There are 3 ways to turn a row about zero (a turn may also mirror it). The second row of each pair is the first, turned, with some noise. The first 27 pairs use one turn. New pairs use 2 turns, one after the other, and a turn may come again.
Known pairs, each followed by its turns in order:
[-0.43 -1.34 -0.90  0.37 -0.74  1.92 -2.08 -0.85]
[-0.94  1.89  0.46  0.55 -2.15  0.19 -0.18 -1.71]
k_769

[ 1.38  0.82  1.16 -0.41 -1.17  1.38 -0.54  0.52]
[-0.50 -0.13 -0.75  2.00  0.32 -1.41  0.42 -0.82]
k_769

[-0.26  0.62 -0.73  0.09 -1.62  0.21  0.06  1.51]
[-1.26  0.63  0.66 -0.35 -0.68  0.97 -0.23  1.28]
k_597

[-1.28  1.86 -0.40  0.13  0.03  1.22  1.62  2.54]
[ 1.57 -0.23 -2.00  0.65  2.08  1.84  0.25 -1.07]
k_769

[-1.89 -0.90 -2.51  0.52 -0.47 -1.26 -0.22 -1.73]
[ 2.55 -0.97  0.15  1.14 -0.02  0.06  0.26  2.63]
k_597

[ 0.86  3.37 -1.11 -1.56 -0.63 -0.72  3.14  0.69]
[-2.57 -3.55 -0.18 -2.10  0.03  1.68 -0.98  0.78]
k_597

[ 1.13  2.38  1.55  2.61  1.88 -0.01  0.65  2.58]
[ 3.41  0.38  2.29  1.21  0.61 -0.12 -1.75  2.01]
k_814

[ 1.74 -1.53 -1.04  0.16  1.20 -0.94 -0.70  1.40]
[-0.62  1.31 -0.48 -0.42  2.40 -1.34  0.49  0.98]
k_597

[ 1.26  0.24  3.29 -1.06  2.73  3.46  0.29  0.29]
[ 1.68 -0.02 -2.31  2.93 -1.13 -2.65 -0.86  2.68]
k_814

[-0.43  3.72 -1.17  0.07  2.19 -1.02 -0.09  1.33]
[ 0.69  0.41 -1.70  0.05  2.75  1.27 -2.90  1.52]
k_769

[-0.68 -2.75 -1.04 -0.67  3.47 -1.51  1.25  0.72]
[ 0.75  1.82 -1.03 -2.90 -3.00  1.03 -0.47  1.54]
k_814

[ 1.62  1.92  0.81 -1.82  0.17 -1.93 -1.79 -0.92]
[-1.33  3.37  0.46  1.19  1.64 -1.06  0.18 -0.37]
k_814

[ 1.23  1.78  0.64  0.52 -1.55 -1.12  1.24 -1.42]
[ 1.56 -1.76  0.61  0.41  0.65 -2.32 -1.21  0.00]
k_769

[ 4.07  3.00  4.43 -4.67  1.76 -2.78  1.59  0.63]
[-2.19  5.47  2.16  3.19 -1.49 -4.34 -2.66  1.76]
k_814

[ 0.40  3.37 -0.99  0.58  1.39  2.77  1.08 -0.65]
[ 3.05 -1.03  0.97  0.43  0.62 -3.14  1.80  0.09]
k_814

[ 0.60  1.25  1.53 -0.20  1.47 -0.26  1.59 -1.06]
[ 1.31  1.34  0.46  1.24 -1.34 -1.52 -0.56 -0.57]
k_814

[ 1.98 -2.12 -1.24  0.35  2.43 -0.57  3.52 -0.11]
[-0.51 -1.99 -0.65 -1.20  1.48 -4.32 -0.52  0.96]
k_597

[-2.16 -0.10  2.16  1.58 -1.74  1.53 -0.22 -2.39]
[ 3.21  1.53  0.79  1.32 -2.22 -1.36  0.85 -0.52]
k_769

[ 0.03  0.95 -0.99  2.42 -0.73  1.79 -0.12  0.71]
[-0.26  1.01  1.99  0.23 -0.07  0.36 -2.54  0.50]
k_597

[-1.65 -1.34  2.60  2.03  3.11 -0.51  1.82  1.08]
[ 1.79  2.03  0.11 -2.14  1.68  0.51  3.23  2.13]
k_769

[ 0.78 -0.90  0.65 -0.41 -0.13 -0.83 -1.89 -2.61]
[ 1.98  0.72 -2.54  1.07  0.38  0.34  0.09 -0.68]
k_597

[-0.96  1.64  1.60  0.75  0.42 -1.24  1.79 -0.91]
[ 1.51  0.85  1.16  0.53 -0.74 -0.87 -1.67 -2.01]
k_814

[2.52 0.58 1.42 0.46 2.51 0.87 1.16 1.23]
[-1.03  0.72  0.30  0.32  3.80 -0.98  1.30  0.71]
k_769

[ 4.88 -3.68 -2.11  1.44  0.46 -0.89 -1.40  2.81]
[-1.76  4.08 -1.78 -0.96  3.61 -3.04 -0.91  2.59]
k_597

[ 0.14 -0.94  2.13  0.57 -3.35 -0.87 -1.00  0.47]
[ 0.53 -1.15 -1.77  0.07 -2.34 -2.66  1.43 -0.35]
k_769

[ 0.83  0.91 -0.74 -0.30 -1.22 -0.19 -0.35  0.33]
[-0.83 -0.09  1.15  0.09  1.05 -0.24  0.59  0.00]
k_814

[-1.81  0.43  0.34 -3.40 -1.52 -0.17 -0.25 -1.16]
[-0.37 -1.65 -1.36  1.60 -1.91  1.96  2.12  0.07]
k_597

New pairs, each followed by its turns in order:
[-1.02  0.63 -0.28  2.21  0.42  2.28 -1.81  2.76]
[ 0.85  0.30  1.18  0.94  1.39  1.07 -4.05 -0.77]
k_769 k_769

[ 0.43 -0.43  2.63  1.34  1.54 -2.67 -0.32 -3.42]
[-0.81 -2.41 -3.67 -0.14  1.05 -1.42  1.19  2.32]
k_769 k_769

[ 0.06 -0.89 -3.01  1.27  1.12  0.87 -1.09 -1.25]
[ 0.60 -0.23 -0.38  1.65 -0.83  2.70  0.16 -2.26]
k_769 k_597

[ 1.07 -1.99 -0.73 -1.93  0.61 -0.95  0.08 -0.90]
[ 1.21 -0.01 -0.76  0.51 -1.38  0.88  2.51  0.45]
k_769 k_769

[ 2.83 -0.77  0.99 -0.95 -1.55 -0.28  1.74  1.34]
[ 0.45 -2.00 -0.31  0.42  1.20  1.59 -3.11 -0.72]
k_814 k_814

[-0.92 -0.59 -1.25  0.54 -1.90 -3.30  2.10 -0.93]
[ 0.81 -0.89 -1.43  2.27 -2.90  1.16  0.16 -2.07]
k_814 k_597

[ 1.38 -1.78 -0.86  0.36  0.14 -1.95  0.23 -1.62]
[-0.40  0.41 -1.23  0.01 -1.52  0.59  2.91 -0.75]
k_769 k_597

[-1.19 -3.32 -1.68  1.33  0.22 -0.34 -3.76 -0.03]
[-1.31  0.88  1.60  1.77  1.59  3.87 -0.28 -2.36]
k_814 k_769

[-0.44 -0.70 -1.48 -0.52 -2.00 -0.66  0.41 -2.18]
[ 1.49 -2.26 -0.35  1.08 -2.17 -0.50  0.01 -0.05]
k_814 k_597

[ 0.18  0.46 -0.28  0.89 -0.32 -0.58 -1.29  0.73]
[-0.47 -0.20  0.68  0.36  0.78 -0.53 -0.06 -1.33]
k_814 k_597

[ 0.78 -1.53  0.81 -0.20  0.79 -0.18 -0.72 -0.54]
[ 0.59  0.25 -0.67 -0.02  0.31  0.47 -0.86 -1.61]
k_814 k_769

[ 1.36 -4.52  0.78 -0.21 -2.01  0.44  3.09 -0.71]
[ 0.59  1.92  0.87  1.56 -4.86 -0.05 -0.76  2.28]
k_814 k_597

[ 2.40  0.13  1.14 -1.26 -0.56 -1.51  1.59  0.41]
[-0.29 -1.80  0.06  1.90  0.23  0.26  1.61  2.16]
k_597 k_597

[-2.98 -0.63  1.87 -1.03  2.59  1.97  0.95 -0.03]
[ 1.22  0.38 -0.52  1.41  3.99 -0.47  1.24 -1.89]
k_769 k_769

[ 0.95 -2.40 -0.19 -2.79 -0.71 -3.12 -0.81  2.33]
[-0.77 -0.18  1.34  1.73 -2.30 -1.46  2.72  3.12]
k_769 k_597

[-1.27  0.26 -0.80  1.68  2.06  1.89  0.09 -1.55]
[-1.14 -0.70 -2.48 -0.39  1.11 -1.43 -1.67  1.30]
k_814 k_597

[-0.19  1.24 -2.49  2.22  1.87  1.08 -0.08  1.66]
[ 1.54  1.32 -1.57 -0.21  1.46 -2.68  2.02  0.32]
k_769 k_814

[-0.09  1.63 -0.07 -0.48  1.61  0.37 -3.06 -2.40]
[ 2.16  1.99  2.34 -1.27 -0.92 -1.09  1.81 -0.17]
k_814 k_814

[-1.19 -0.14 -1.43 -3.85 -0.33  1.28 -0.11 -0.05]
[ 2.27  0.97  0.05 -2.28 -0.05  0.96  1.80 -1.89]
k_597 k_769

[ 1.42  1.53 -2.80 -0.41  0.19  2.19  0.30  0.52]
[ 2.47  0.48 -2.82  0.61  0.80  0.19  1.20 -1.08]
k_769 k_814

[-1.69  3.30  0.02 -2.78  0.38  0.40  1.22 -0.90]
[ 2.35 -1.18 -2.19 -1.74  1.23  1.36  2.35  0.51]
k_814 k_597

[-0.54  1.37  1.77 -0.60  2.18 -1.41 -0.36 -3.07]
[-0.78  0.30 -3.71 -0.31  1.52 -1.58  1.23  0.86]
k_769 k_769

[-0.28  0.33  0.54 -1.00 -2.98 -0.24  0.69 -2.50]
[-1.06 -0.64 -0.42 -0.06 -1.45  0.05 -0.63 -3.62]
k_597 k_769

[ 0.41  0.46 -2.88 -0.74  2.07  0.44  0.36 -1.05]
[-0.01  2.76 -0.46  2.27 -0.76  0.02  0.81  0.93]
k_769 k_769

[-0.41  0.55  4.11  1.50  1.94  1.34  1.21 -1.49]
[ 1.38  2.57 -1.54 -0.88  1.69  0.90 -3.26  1.57]
k_814 k_597

[ 2.82  0.42  1.62 -2.18 -2.35  0.23  0.07  0.98]
[ 2.09 -0.60 -0.20 -1.11  0.94  1.84 -3.15 -1.10]
k_814 k_814

[-0.55 -0.50 -0.47 -0.86 -1.10  2.71  3.87  0.38]
[ 1.54 -0.53 -1.08  2.46 -3.52  0.05  1.44 -0.37]
k_769 k_814

[-0.21 -0.47  0.68 -0.73  0.85  1.06 -0.22 -0.02]
[-0.50 -0.44 -0.58 -1.19 -0.01  0.42 -0.88 -0.61]
k_814 k_769

[ 0.29 -1.23 -1.51 -1.46  0.36  1.42 -0.44 -0.16]
[ 1.18  1.08 -0.74 -2.30  0.38  0.05 -0.16 -0.03]
k_597 k_769

[-3.54  2.48 -1.22  1.18  1.63  0.61 -1.42 -0.87]
[-0.53  2.01  1.12  1.00  1.13 -3.10  2.97 -0.18]
k_597 k_769

[-0.35  2.11 -1.34  0.51  0.58  3.05  2.28  0.51]
[-0.31 -0.07 -3.24  0.94  0.81  2.16 -2.17 -0.64]
k_597 k_814

[ 1.03  1.30 -0.78  1.58  1.08 -0.49  0.69 -1.90]
[ 0.34  0.36  1.81  2.29 -1.17 -0.84  0.33 -0.75]
k_814 k_814

[ 0.81  0.57 -1.00 -0.64 -1.88 -1.09 -1.39 -0.42]
[-1.30 -0.07 -0.92 -0.63  1.20  2.04  0.20 -0.96]
k_769 k_814

[-0.74  0.53 -2.18 -1.66 -2.79  1.71  1.60 -2.08]
[-0.03 -1.15 -1.91  3.53 -0.49  2.31  1.11 -1.24]
k_769 k_814

[ 2.56  0.62 -0.25  1.72 -2.54 -0.08  1.46  1.21]
[-0.45  2.80 -1.14 -1.03 -1.96  1.28  1.40 -1.36]
k_769 k_814

[ 0.37 -2.77 -1.30 -1.34 -0.78  0.92  3.01  2.06]
[ 0.10 -1.83 -2.04  0.18 -2.95  1.08  2.69 -0.99]
k_814 k_769

